The groups are shells around one centre, one inside the other: the same stretched ball of 7 dimensions in 7 sizes.
Some rows, each with its group after it:
29 -37 -55 -14 -32 -19 -8 66 11 -26 -2
j10
-8 11 19 -15 38 31 -17 -6 5 4 0
j511
38 -1 -13 0 15 14 13 -8 -7 -9 6
j604
24 2 -55 -19 -26 -18 -12 46 25 1 -19
j915
-53 6 59 15 12 35 8 -44 16 22 13
j203
32 7 -1 -9 57 45 -22 -12 -5 -10 -11
j203
-22 -16 -50 -14 13 47 -21 23 21 -13 -15
j769
40 1 -27 3 -35 -49 15 10 -13 -3 0
j203
-25 12 35 14 32 42 -6 -47 4 13 -4
j703
-27 -3 82 9 31 12 15 -44 -30 0 37
j604
4 -34 -63 -24 -19 -20 -13 58 -17 -36 3
j511
2 12 69 16 57 59 -8 -53 9 14 2
j769
-14 -13 -52 -9 -14 -9 -26 26 -6 -16 -20
j511
-20 -15 -25 -15 -20 -9 -18 40 15 -6 -6
j10
-35 5 -16 -7 12 42 -20 0 32 10 -18
j915
-4 4 -53 -27 -10 -16 -32 42 6 -6 -23
j769
21 16 -7 -8 27 24 -17 -4 14 7 -17
j703
22 0 -37 -12 -9 -20 -8 20 -9 -10 -9
j703
6 -8 25 -1 -26 -44 18 9 -15 -1 25
j703
-13 23 -27 -5 -1 22 -12 -6 32 20 -25
j703
-22 -23 -47 4 -34 13 -9 27 33 -3 -18
j604
32 11 -2 -3 4 -4 15 -8 -4 3 7
j10
-28 4 8 5 -17 7 8 -8 23 17 2
j10
-11 18 37 13 39 54 8 -54 9 17 3
j915
6 10 -51 -18 -35 -45 -11 34 2 1 -16
j769
-4 -1 36 12 -31 -42 28 -16 -17 8 25
j511
31 1 -20 7 -33 -44 1 9 -5 1 -11
j203
20 -25 36 -1 -18 -15 28 23 7 -5 38
j604
41 -18 -15 -11 16 1 1 19 -20 -26 12
j511
9 21 -13 11 -11 -5 -7 -21 13 19 -26
j10
50 -2 39 -8 15 -20 13 7 -19 -8 27
j769
13 -25 51 16 0 -5 30 -16 -20 -11 38
j915
-9 1 -45 10 -35 -15 -14 5 17 7 -31
j915
0 -22 -11 -19 -6 2 -1 41 9 -14 15
j511
-14 46 -12 16 14 46 -17 -50 46 42 -47
j604
-2 -20 -31 1 -18 -7 -18 24 5 -12 -15
j10
9 5 -62 -11 -1 41 -23 27 54 8 -37
j203
-11 -35 44 -2 -11 -36 4 19 -34 -23 36
j769
-15 20 -2 20 -12 17 -2 -33 32 29 -26
j703
-29 19 27 10 28 29 -9 -49 -5 14 -8
j10
19 -8 66 10 29 17 17 -26 -12 -2 31
j703
19 -43 -84 -37 -25 -17 -12 91 -1 -42 5
j203
57 -26 -64 -19 -27 -25 3 63 5 -25 1
j604
-8 -30 -26 1 -10 10 -10 21 3 -19 -3
j10
-32 -20 -8 1 -5 28 -16 15 27 -2 -8
j915
12 9 -8 -18 57 46 -16 -11 -13 -13 -1
j203
4 -2 8 13 -32 -20 27 -9 7 10 13
j703
10 -6 -95 -9 -24 -2 -19 31 11 -13 -35
j769
29 16 0 -2 42 44 -11 -19 13 5 -14
j511
9 -4 50 2 41 44 -3 -16 12 3 13
j511
31 -10 -29 -17 16 27 -1 26 14 -12 2
j915
-3 -36 -21 -10 -52 -65 6 51 -26 -26 21
j604
32 -13 -36 -9 -25 -10 0 41 25 -5 -5
j703
-40 23 -44 13 -31 8 -16 -18 36 28 -43
j604
-34 10 -8 2 0 36 -18 -6 43 21 -23
j915
-7 5 8 25 -17 19 19 -32 29 22 -6
j604
-24 -30 -47 -15 -17 11 -5 41 9 -20 4
j769
28 -7 -28 -17 13 20 4 22 8 -12 6
j915
-47 -25 -41 -5 -51 -17 -8 41 21 -4 -6
j203
-6 -14 47 -5 12 -20 -8 2 -31 -14 22
j769
-14 3 -24 -2 -47 -15 7 23 41 20 -8
j203
37 -2 59 2 32 5 12 -17 -18 -4 27
j511
-21 -9 -4 3 -40 -20 -1 20 24 10 -3
j10

New rows, each followed by its group:
-19 2 11 9 27 48 -6 -31 10 5 -6
j10
-27 17 38 -2 40 40 -17 -30 8 13 -3
j10
-6 -25 25 12 -18 -25 4 1 -20 -12 15
j604
-18 25 -18 12 0 31 -16 -27 38 28 -37
j703
30 -13 -28 -5 -50 -67 17 32 -19 -12 12
j769
-35 -6 -16 2 1 37 -21 2 31 6 -19
j511
-24 -14 8 2 -28 -19 -6 16 9 2 2
j703
-12 9 -3 -20 23 16 -25 11 7 1 -8
j915
-8 20 -15 12 -5 31 -11 -18 46 28 -33
j10
-5 -29 -44 3 -52 -20 16 33 12 -10 5
j604
-37 13 28 7 -28 -33 1 -15 1 21 1
j604
-17 -20 13 -9 -29 -30 14 28 -6 -7 28
j915
16 -14 88 17 6 -12 47 -33 -27 -1 57
j203
-14 18 22 13 -10 -2 18 -36 5 21 5
j703
9 -47 -27 -19 -25 -31 4 62 -20 -38 27
j10
20 0 -24 0 28 47 -24 -1 23 -2 -26
j604
-14 7 39 -6 35 29 -13 -16 3 6 5
j703
-13 2 71 23 12 18 37 -55 -8 13 34
j203
29 25 -29 0 -9 0 12 -11 18 17 -13
j604
14 -11 35 12 -48 -53 26 11 3 9 23
j604
-8 22 -27 -7 1 -6 -26 -5 2 9 -29
j915
-35 -25 7 -5 -9 3 -22 27 11 -8 0
j769
4 15 -9 -10 31 39 -27 -3 23 8 -22
j10
-32 2 -6 -11 -9 -1 -19 16 15 7 -8
j511
-13 -18 -22 4 -30 2 7 18 21 -1 1
j703
-8 4 -13 3 -27 -6 18 0 18 13 3
j511
-28 -18 -17 -10 -26 -22 -4 28 -4 -10 8
j703
18 4 -53 -4 -29 -22 0 17 7 0 -17
j703
1 18 -50 -3 -25 6 -3 8 40 20 -28
j511
1 17 49 4 51 46 -12 -40 5 12 -2
j10
25 2 -46 -2 -24 -14 -16 25 22 3 -28
j511
-61 -14 -8 -2 -20 0 -14 10 6 -1 -2
j769
37 -18 33 -3 18 4 7 10 -8 -14 24
j703
-4 32 24 -11 33 10 -10 -28 -8 14 -2
j769
4 -37 44 17 -33 -19 33 10 2 -6 38
j769
33 -28 -1 2 -8 -23 8 16 -26 -25 17
j604
-37 -7 -8 2 10 29 -15 -11 4 -3 -8
j10
3 -4 9 0 -4 12 -11 13 31 10 -8
j511
-1 5 -5 14 -12 -4 -15 -13 11 10 -24
j604
-22 28 63 13 8 -6 12 -52 -7 27 12
j511
7 -49 -52 -9 -20 -11 -7 50 -16 -41 6
j769
-40 -2 -7 -3 -15 -9 -13 2 -1 2 -5
j703
17 -17 -73 -13 -37 -14 -6 53 23 -11 -15
j703
18 -7 -51 -3 -8 6 -16 19 11 -8 -23
j703
-12 14 54 7 9 -11 4 -31 -14 13 13
j703
-24 31 31 10 8 15 6 -45 14 30 -4
j703
-24 28 -19 -5 45 59 -37 -29 20 13 -37
j604
29 5 -3 -2 -2 -23 -2 0 -15 -4 -1
j511
34 12 40 10 17 0 0 -23 0 11 0
j604
-18 -5 30 24 -41 -29 30 -24 -1 14 17
j604
-2 -39 -38 -18 -13 -16 -15 51 -19 -36 8
j10
-7 35 23 15 -4 23 0 -34 51 44 -22
j769
-48 -8 -36 -2 -24 -4 -18 10 4 -2 -16
j915
13 -27 72 4 31 18 18 -10 -20 -17 45
j915
